The same things were measured in two ways. Each way mixes the same 10 hidden numbers, adds some noise and spreads widely along 5 directions of its own, which tell nothing about the thing.
Some things both ways: the first way, then the second way.
[ 1.73  3.26 -0.86  0.65  0.34 -0.59  1.08  2.25  1.96  3.96 -0.29 -0.76
  2.60  1.39  0.30  3.09 -0.27  0.85  1.21 -0.46  1.55  0.72]
[ 1.56 -1.32  1.13  1.57  5.64 -1.70 -2.55 -6.14 -2.16  1.92  0.53 -4.88
  0.82  1.55 -0.04  2.34  0.49  0.16  0.44  0.34 -1.87 -1.69 -2.56]

[ 2.25  1.76 -0.97  0.20 -0.56 -2.76  3.49  0.64  1.58  2.67  1.29  1.21
  0.57  1.19  3.40  0.77  0.20  3.13  1.43 -0.78  3.10  1.15]
[ 0.37 -0.95 -3.98  4.76  1.86 -4.11 -2.17 -4.60  1.82  4.34  1.19 -5.44
 -0.38  0.27 -4.36  3.63 -2.78  1.60 -0.04  2.18 -2.96 -2.21 -0.10]

[-2.74 -3.25  2.60 -0.61  1.31 -2.18  0.23  0.30  4.46  3.24  0.64  1.78
  3.95  1.06 -0.31  1.36 -4.10  0.66  1.90  0.29  1.12  0.49]
[-2.11 -5.24 -2.19  2.09 -1.15 -1.15 -1.78 -2.88  3.40  3.18 -2.47 -3.84
 -2.11 -0.51 -4.04  2.41  1.79  3.58  1.48  1.83 -8.06 -1.13  3.07]

[-0.93  1.53  1.28 -0.91 -0.54 -3.32  1.71 -3.91  1.05  2.33  1.39 -0.62
 -1.33  2.31 -2.23  2.46 -2.83  0.16 -0.81 -1.37  3.38 -0.08]
[-3.59 -1.45 -4.87  2.56 -1.51 -5.33 -0.34  0.06  0.69  0.01  0.12  0.41
 -0.35  0.51 -3.08  5.64 -4.06  1.08 -2.04  2.20 -0.48  3.66 -1.12]

[ 1.55  1.55  2.81 -0.10  0.79  0.10 -0.98 -1.04  5.38  4.58  0.20 -1.02
  2.04  2.01 -4.05  2.61 -0.93  1.55  2.39 -0.31  0.94  0.07]
[ 0.15 -1.05 -1.03  7.33  1.20 -1.23  2.21 -1.27 -4.04  1.96  1.48 -2.73
  1.79 -2.94 -7.75  3.34 -1.37  0.08 -1.58 -0.60 -5.85  2.28 -2.14]

[-1.20  0.18  2.27  2.87 -0.45 -3.60 -1.67  1.72  4.15  5.02  2.50  4.24
 -1.47  4.43 -3.27  3.01 -4.41  0.22 -0.60 -0.93 -1.74  1.25]
[-1.26 -0.51 -1.45  8.71 -4.34 -0.94 -0.05  0.56 -2.00  1.96 -1.94  1.39
  2.26 -1.24 -5.39 -1.65 -3.62 -1.17 -1.86 -2.01 -4.09  0.68  0.26]

[ 4.26 -3.06  0.83  0.26  0.27  1.42 -0.47  1.84  3.12  2.05  2.00  3.12
  3.13  2.42  0.30 -2.64  0.84  2.31  2.32  1.64  0.33 -1.15]
[ 1.12  2.41 -1.05  5.05  1.54 -2.90  2.10  0.12 -2.44  1.02  6.43 -3.71
  4.54 -1.76 -1.85  3.19 -3.02 -0.41  4.69 -3.65 -1.53  1.92 -3.42]

[-1.03  0.44 -0.16  3.60 -2.43 -3.53  0.72  5.48 -0.24  2.24 -0.67  1.87
  3.58  0.17  3.67 -0.03  1.80  1.40  0.40 -0.63 -1.54  0.56]
[-1.55 -2.95  2.48  1.22 -4.03  0.72 -0.30 -2.15  4.05 -0.49 -2.09 -0.60
 -2.73  0.67 -1.27 -3.73 -4.16  1.96 -1.29  2.40 -0.02 -4.63  5.73]

[ 1.31 -3.46  1.19 -2.13  0.69 -4.40  0.44  1.24  1.71  1.92  1.92 -1.33
  3.20  2.65 -2.24 -4.14 -2.48  3.79 -4.23  0.12 -6.69  0.86]
[-1.48 -3.77  1.02 -4.54 -0.19 -3.03 -3.59 -5.17  3.84 -2.70  4.18 -0.16
 -2.07  5.67  2.91  2.65 -0.93  3.84  5.20 -2.12  2.35  3.99 -0.49]

[ 5.20 -0.76  1.21  0.61  1.71 -0.04  1.59 -5.84  0.04  3.08  5.43  3.17
  0.64  0.80  0.18 -3.17 -6.11  1.82 -0.07 -1.80  0.68 -4.54]
[ 2.58  0.40 -2.88  7.59  2.80 -1.57 -3.09 -2.81 -0.87  2.56  1.12 -3.20
  0.79 -1.04 -3.09  3.87 -2.93  2.79 -0.59  0.07 -1.95  1.18 -2.64]

[ 5.46  0.61 -2.30  0.66 -3.28 -1.46  2.47 -0.22  1.04  1.99  3.70  5.93
  3.55  1.47  0.61 -1.11 -0.95  3.05 -0.77 -1.20 -0.11 -1.27]
[ 2.63  3.52  3.19  6.36 -1.65 -0.05 -2.05  0.73 -0.21  3.42  1.52  0.70
  3.53 -0.91 -1.62 -0.86 -3.85  0.33 -4.95 -0.63  3.16 -1.35  0.13]

[-3.87  1.24  4.25  6.49 -0.53 -5.80 -0.54  3.04 -0.92  3.26  0.14 -3.94
 -5.14  2.82 -2.70  0.82  4.98 -1.82 -1.02  1.08 -0.08  0.35]
[ 0.27 -4.02 -0.07 -5.31  1.41 -0.56 -0.18 -2.18  4.02 -3.79  0.64 -3.98
 -0.64  4.50  2.07  3.60 -0.91  2.79  2.45 -1.50  6.00  1.51  1.02]

[-4.63  1.88 -0.25  3.45 -1.44 -2.34 -2.14  2.63  0.04  4.05 -0.74 -2.90
 -1.46  1.69 -1.27  2.51  1.24 -6.23 -3.27 -0.05  1.17  1.99]
[ 1.22 -4.27  1.70 -0.03 -1.31 -0.73  0.21  1.43 -0.78  0.25 -2.78  2.52
 -2.09  0.76  0.60 -0.90 -1.35 -0.59 -3.70  3.36 -0.59 -0.64  2.86]

[-3.16  5.46  2.85  3.40 -1.18 -2.55 -3.87  2.82  1.90  3.47 -1.61 -2.41
 -1.77  5.02 -3.20  4.48  1.82 -2.65  0.90 -0.47  0.64 -0.24]
[-1.93 -1.08  5.14 -1.04 -3.60  0.65 -2.76 -2.77 -0.69 -4.27 -0.98  5.35
  2.07  5.05  2.57 -3.53 -1.40 -0.49 -2.13 -3.95  6.27  4.07 -1.48]

[ 0.81 -2.33  1.47  0.62  0.02  1.47  0.31  0.58  1.34  2.29 -0.43 -1.53
  0.77 -0.54  0.03 -0.44  2.83 -0.97  1.57  1.36  3.93  0.67]
[ 3.38 -2.85  1.80  1.43 -1.04  1.23 -1.56 -1.52  3.81  4.16  2.07 -1.70
  1.37  2.04  0.69 -0.76  4.00  4.16 -2.18  3.28 -0.20  0.34  3.31]

[ 6.06 -7.18 -1.70 -0.29 -0.67 -1.46  2.59 -2.85  0.49  3.96  5.19  1.47
  1.93  2.62  3.40 -4.39 -5.60  1.77  1.82  2.71 -0.34 -0.97]
[-0.09 -4.90  0.17 -1.12 -0.98 -5.67 -0.40  1.02  2.94  3.11  3.61 -2.60
  2.39  0.86 -1.12  4.50 -0.05  0.69  1.73  1.56 -2.67 -1.68  1.66]

[ 0.46  1.61 -2.15  3.01 -0.55  2.66  2.01  4.88  1.78  6.03  0.08  2.58
  5.51  1.78 -0.63  1.46  1.55 -2.89 -0.10 -0.01  2.52 -1.93]
[ 1.29  1.17  3.60  2.23  0.99 -0.29 -0.79 -1.40 -2.82  2.82  1.74  1.53
  0.24 -1.40  0.01  0.99 -2.04 -0.68 -0.81  0.62 -2.91  0.02 -0.36]

[ 2.47 -2.92 -0.16  0.19  0.37  2.00  0.11  0.54  1.47  0.58  1.40  4.96
  0.40  0.49  1.38  2.76 -1.36 -0.75  3.00  1.11  6.47  0.67]
[ 1.70  1.63 -0.94  4.23  0.93 -1.07 -2.74 -1.19  0.60  5.40  0.23 -3.45
  6.03  1.42  3.99 -1.60  3.58  0.52 -0.43  0.86 -0.13 -1.91 -0.50]

[ 5.80  2.76 -2.16  2.59 -2.60 -0.41 -0.99 -0.34  1.80  3.77  2.96  4.90
  4.20  0.16  8.09 -3.34 -1.17  2.54  3.60 -1.54  0.17 -2.53]
[ 1.57 -3.35 -0.39  1.29 -2.27  0.07 -0.67 -6.14  2.17  2.05 -0.18 -0.86
 -2.87  2.89 -5.46 -0.85 -6.61 -0.37  1.94 -1.29 -0.37 -2.34  2.86]

[ 4.07 -0.92 -0.34  1.81 -0.04  0.48  1.45 -3.45 -2.87  0.20  2.71  0.00
  3.68 -0.56  3.29 -3.76  0.53 -0.92  2.76  1.59  3.68 -5.98]
[ 1.23 -1.54  1.16 -2.77  1.72 -0.28 -0.26 -3.51  3.79  0.79  2.48 -2.47
 -0.61  2.06  2.00  4.65 -2.05  2.43  1.38  2.79  3.10 -0.63  2.03]

[-0.15 -0.60  1.70  3.56  0.59 -2.20  1.02  1.88  2.52  5.94  1.19 -0.67
  2.46  3.04  0.77  0.75 -1.40  0.30  3.81  1.47  0.28 -1.70]
[ 0.14 -2.99  0.86  2.09 -1.42 -0.44 -1.90 -5.53  2.90  4.41  1.70 -2.49
 -1.46  1.34 -5.19  0.91 -0.13  2.10  0.70  0.49 -4.56 -0.75  2.29]

[ 5.52  5.25 -0.72  2.39 -2.56  1.66  1.06 -0.90 -2.88  2.28 -0.16  1.74
  2.83  0.36  0.85  2.48 -0.41  1.58  1.81 -3.09  1.63 -3.83]
[-1.44 -3.08  6.14 -1.95  0.93  2.17 -1.36 -3.12  0.06 -4.33 -4.80  0.70
  1.51  1.82  4.82 -0.36 -0.77  0.63 -2.81  1.66  4.72 -1.52  0.54]

[-2.67 -6.37  3.62  1.33  4.42 -3.82 -0.15  0.50  5.07  0.94  2.72  1.13
  2.16 -1.27 -1.77  1.92 -3.10 -0.13  2.95  4.12  1.97  2.21]
[-1.68 -2.92 -1.67  2.07 -0.59 -1.51  1.68 -0.01  2.31  2.38  0.46 -4.67
  2.12 -0.71 -3.12  2.58  1.67  2.09 -1.05  2.83 -3.31 -0.37  2.20]

[ 7.16  0.03 -0.46 -1.21 -2.54  0.58  1.66 -0.58  1.04  1.95  1.49  4.79
 -0.01  1.98  2.92  0.37 -2.10  6.09  2.57 -2.36  1.41  0.65]
[-1.56 -3.43 -4.44  7.27 -1.63 -3.08  1.60 -0.58  0.75  2.21 -0.91 -4.25
  2.77 -2.76 -4.49  1.66 -3.17  0.01  2.30  2.09 -6.57 -2.85  1.45]

Other things, the second way, with their names:
<100>: [ 3.71  1.96  3.43  3.76  2.89 -0.70 -5.56 -0.96 -3.34 -0.32 -0.86  0.87
  2.42  2.01  2.76 -0.14 -0.95  0.09 -3.40 -4.08  4.10  1.80 -4.17]
<381>: [-4.05 -8.17 -2.55 -2.11 -1.25  1.06  1.90 -1.46  3.52 -2.20 -5.78 -2.88
 -0.18  0.25 -0.56  4.79  1.87  2.91  4.54  1.88 -5.33  1.40  3.70]
<280>: [ 4.30 -1.25 -1.68  5.40  8.20 -0.93 -0.02 -4.00 -4.21  2.65  0.40 -6.12
 -0.27 -3.26 -1.65  6.32 -0.75  1.47  0.81  3.17 -6.32 -1.06 -2.75]
<47>: [-0.60 -8.43  2.81 -5.00 -6.50  0.69  2.65 -1.58  4.07  2.00 -1.06  4.72
 -0.86  3.73 -1.11  0.18 -1.43 -1.34  2.38  2.99 -3.09 -0.78  7.20]
<177>: [ 1.61 -1.02  3.28  6.68 -2.07  1.46 -2.49  3.05  0.48  1.73 -2.91 -1.58
  4.80 -1.40  3.27 -6.25  3.43  1.72 -3.37  0.64 -0.92 -4.11  2.87]
<188>: [-2.97 -0.98 -1.76  6.69 -3.75 -3.90  1.33  2.62 -1.67 -4.63  1.25 -1.07
  1.79  0.27 -2.17 -5.01 -3.92 -0.54 -1.38 -2.13  1.64  0.22 -0.90]
<198>: [-4.38 -2.32 -1.55 -2.71 -4.30 -1.16  1.24 -1.70  5.39 -2.44  0.02 -1.12
  3.37  4.54  2.19  0.68 -1.68  1.37  1.18  0.93  5.83  1.43  2.16]
<158>: [-1.67 -5.94 -1.57 -2.33 -2.17 -1.93  1.62  2.68  5.37 -2.55 -2.89 -3.91
  2.72  0.70  0.06  4.73 -1.50  1.85  1.73 -0.16  1.98 -1.74  3.94]
<169>: [ 1.90 -2.49 -0.11  1.61  4.55 -0.70 -2.39 -4.84 -1.10 -1.47 -1.90 -3.66
  1.34  2.74  0.44  2.93 -0.58  0.93 -1.44 -0.28  3.00  0.73 -3.05]
<134>: [ 2.23 -0.77 -2.26 -1.68 -0.93 -2.54  1.30 -0.05  2.86  0.34  4.86 -1.25
  2.34  4.01  1.11  3.22 -3.31  0.53  1.67 -0.83  6.29  2.85  0.28]
<21>: [ 2.43 -1.75  2.82 -0.97  3.59 -0.27 -6.30 -1.93  3.05 -0.63 -1.90 -2.24
  0.91  2.63  5.66  3.43  1.33  4.61 -0.93 -0.57  4.32  0.08 -1.01]
<338>: [ 2.38 -3.04  2.82  2.52  1.19 -0.54 -4.17  2.13  1.72 -1.95 -1.11 -5.12
  4.92  2.36  0.60 -1.04  5.51  3.35 -3.75 -4.87  4.24  0.37 -1.09]
<211>: [ 1.54 -1.50  0.19  4.44  1.50  0.39 -0.61 -3.40  2.01  2.53  0.29 -6.12
  0.26 -0.41 -0.70 -1.15 -0.33  2.49 -0.19  3.34 -1.64 -4.82  2.25]
<379>: [ 3.21 -4.30  2.97 -2.38 -2.80 -1.61 -1.81  0.63  0.73 -0.99 -0.64  3.63
  1.78  5.23  2.74 -2.04 -2.56 -1.89 -1.01 -2.02  5.70 -0.15  1.38]
<63>: [ 0.08  0.27  1.57 -0.52  1.06 -2.62 -1.94  0.73  2.26  1.19  2.76 -2.27
 -0.76  0.22 -0.96  3.91 -0.34  3.34 -4.21  1.38  2.96  1.00  0.38]
<86>: [ 3.05  3.47  2.12  6.15 -0.46  1.77 -2.90 -0.25 -2.04  2.56 -1.88  0.55
  2.36  1.02 -1.38 -3.20 -1.44 -0.52 -7.95 -1.55  4.08  0.04 -0.58]
<265>: [-1.42 -5.59  0.62 -0.29 -1.62 -2.79 -0.62  0.12 -0.16 -4.61 -0.97  0.04
  1.75  2.48 -1.69  2.75 -1.51  0.67  0.43 -3.44  1.39  3.86 -1.17]
<377>: [ 1.21  1.95  0.15  3.10 -0.62 -0.82 -1.11 -2.92  0.85  4.41  3.81 -2.55
  0.21  1.03 -0.52 -2.74 -1.75  0.15  1.69 -0.89 -1.40 -1.72  0.69]
<4>: [ 0.18  0.21 -1.61 -0.54  5.67 -4.64 -0.01  0.80 -5.10 -2.29  1.78 -2.07
  3.77  0.51  2.41  7.28 -2.33 -2.12  3.13 -3.90  0.89  3.74 -6.22]
<243>: [ 3.15 -0.37 -2.40  2.24  4.04 -2.47  0.92 -2.32 -0.44  2.79  4.10 -3.47
 -0.28 -1.38 -2.50  8.26 -4.53  1.41  2.08  1.93 -1.96  1.21 -1.16]
<374>: [ 0.10 -3.20 -0.93 -2.48  1.10 -1.73  1.17 -3.80  1.81  2.40  0.69 -2.48
  1.28  3.09  2.25  1.48  0.24 -0.88  1.56  3.96  0.22 -1.81  1.75]
<244>: [-0.96  3.56 -1.23  8.78 -0.17 -2.11 -1.21 -3.10 -1.34  1.75  2.24 -2.29
  2.68 -1.00 -2.32 -1.67 -4.05  1.05 -3.31  1.59  0.86 -1.04 -2.07]
<43>: [ 0.22 -4.13 -1.52  4.19  0.17 -2.51  1.43 -2.79  0.23 -0.71  2.44 -3.56
 -1.88  0.18 -3.86 -0.41 -2.79  1.82 -0.84  3.79 -2.01 -1.22  1.41]
<88>: [ 0.30 -3.98 -2.36  1.70  0.12  2.72  2.46 -5.56  1.28  0.44 -1.56 -4.69
  0.07  1.56 -3.56  0.73 -0.35  1.48  2.74  0.41 -2.76  0.56  2.51]
<352>: [ 2.59 -2.56  3.53  2.44 -2.91  0.46 -3.28  3.69  2.86 -0.35 -2.16  0.73
 -0.98 -0.16  0.34 -1.46 -1.52  3.29 -3.35 -1.11  2.19 -1.39  3.42]
<298>: [ 1.58 -0.63  3.15  2.33  1.67  0.87 -2.70  3.36  0.00 -0.82 -4.42 -2.43
  3.50 -1.10  0.23  2.61  1.73  1.77 -6.18 -1.79  3.73  0.14 -0.40]
<141>: [ 4.41 -2.19 -0.33  0.30  3.50 -0.81  1.79 -0.68  0.34  4.41  1.70 -5.48
  1.77 -0.58 -1.30  5.29 -0.69  0.03  0.92  2.31 -2.01 -2.52  1.41]
<251>: [-0.77 -0.57  0.42  3.95 -0.88  0.95  3.29  0.87  0.06 -2.74 -0.74 -0.42
 -0.31 -2.55 -0.98  1.06 -5.98  1.46 -2.04  3.70  1.49 -0.75  2.32]
<121>: [-1.86  0.84 -2.79  5.94 -1.83 -1.76  0.52 -1.10  1.65 -1.44  0.03 -2.72
 -1.16 -1.28 -1.83 -1.00 -7.06  1.59  0.20  1.10  1.07 -2.17  1.55]
<196>: [ 0.42 -2.84 -1.20  4.26 -0.74 -4.44 -0.53 -0.89 -2.43  0.81  1.32  0.45
  1.16  0.30 -2.06  1.60 -4.05 -1.75  2.07 -1.51 -3.30  0.30 -1.60]
<184>: [-2.82  0.72  3.67  1.78 -2.26 -0.32  0.96 -0.77 -1.72 -1.51  1.42  5.57
 -0.07 -0.97  0.72  1.16 -4.09  0.41 -2.40  3.25  0.50  2.97  0.19]

Some of these things the first way, each followed by its name:
[-2.34 -0.22  2.27  4.80 -0.23 -6.59  1.21  4.93 -1.44  1.38  1.21  1.51
 -1.81  1.87 -0.37  0.27  1.13  1.73 -2.41 -0.46 -2.97  0.59] : <121>
[ 1.94  0.70  3.11 -3.57 -2.20  2.34 -1.78 -2.81  3.54 -0.22 -1.90  3.17
  3.30 -0.10 -2.10  2.72 -0.93  3.35  2.64 -2.94  3.20 -0.03] : <381>
[ 4.78 -0.40 -2.74 -0.65 -2.04 -0.95  1.00  1.55  0.73  0.65  1.08  1.95
  1.76 -0.58  0.23  2.17 -0.23  2.21 -1.16 -0.22  0.33  3.56] : <374>
[-3.71 -1.37  1.39 -1.35 -3.36 -5.10 -3.52 -1.42  0.74 -0.77  0.64 -0.74
  1.10  2.35 -0.75 -3.67  0.15 -1.57 -4.18 -0.34 -2.58  0.30] : <352>
[-0.26  1.65  0.59 -0.84 -0.91 -1.45  1.30 -1.66 -0.61  0.35  0.74  0.38
  0.65  1.38 -1.04 -0.95  0.92  0.22 -2.47 -1.71  2.20 -1.55] : <21>
[ 2.00  1.02 -1.30 -1.45  0.04  1.18  1.31  1.40  1.50  1.03  0.37  2.37
  7.97 -0.11 -2.79  0.60 -0.50  0.79 -1.82 -0.85 -0.08 -1.82] : <184>
[ 0.48 -2.26 -1.59  1.47 -0.75 -1.70 -2.65  3.89  4.39  2.81  1.96  2.56
  2.63  1.65  0.85 -0.15 -0.14 -1.87 -0.34  2.71 -0.75  2.75] : <47>
[ 2.24 -0.84  0.29  2.63  0.13 -2.07  2.05  4.16 -0.31  1.94  0.34  1.08
  1.19 -0.27  2.06  0.26  1.89  2.82  0.64  0.26 -0.17  1.28] : <211>
[ 0.67  1.00  2.84 -0.32 -0.11 -1.87 -2.71 -1.71  4.59  3.38  1.11 -0.51
 -0.77  2.67 -0.48 -0.10 -1.32  1.56  1.70 -0.63  0.39  0.79] : <265>
[-3.42 -3.50  1.94  4.54  2.02 -4.03  3.77  0.42  0.70  4.96  2.67 -1.66
  2.31  0.23 -0.56 -0.61 -0.82 -2.43  0.95  2.68  2.30 -1.96] : <63>
[ 2.93  1.55  0.17  0.95  2.64  1.91  0.84 -1.97  0.30  3.28  1.93 -0.79
  2.01 -0.13 -1.83  0.12 -1.69 -1.38 -0.50 -0.78  2.40 -2.88] : <280>
[-0.03  6.09 -0.25 -3.47 -5.71 -0.55 -4.70 -5.30  2.36 -1.94 -1.82  0.49
  3.35  0.25 -0.22  3.19  0.34 -1.16  1.14 -2.74  4.17 -0.12] : <86>
[ 7.06  0.36 -0.77 -1.08 -0.72 -0.97  2.92 -1.18  0.11  0.70  2.24  4.17
  3.72 -0.57  1.34  0.47 -3.21  6.66  0.97 -2.21 -0.71 -0.66] : <244>
[-0.38 -1.62  0.16  3.05 -2.43 -2.58 -0.65  3.56 -0.36  2.73  0.41  0.50
  1.86  3.69 -0.44  0.43 -0.20 -1.12 -0.16  1.25 -1.83 -0.38] : <377>
[ 3.32  1.61  0.86  0.35 -5.38 -1.42  0.45  4.82  0.63  4.63 -3.24  0.00
 -2.46  2.60  1.86  1.21  2.48  6.30 -1.03 -4.26 -3.39  5.23] : <188>
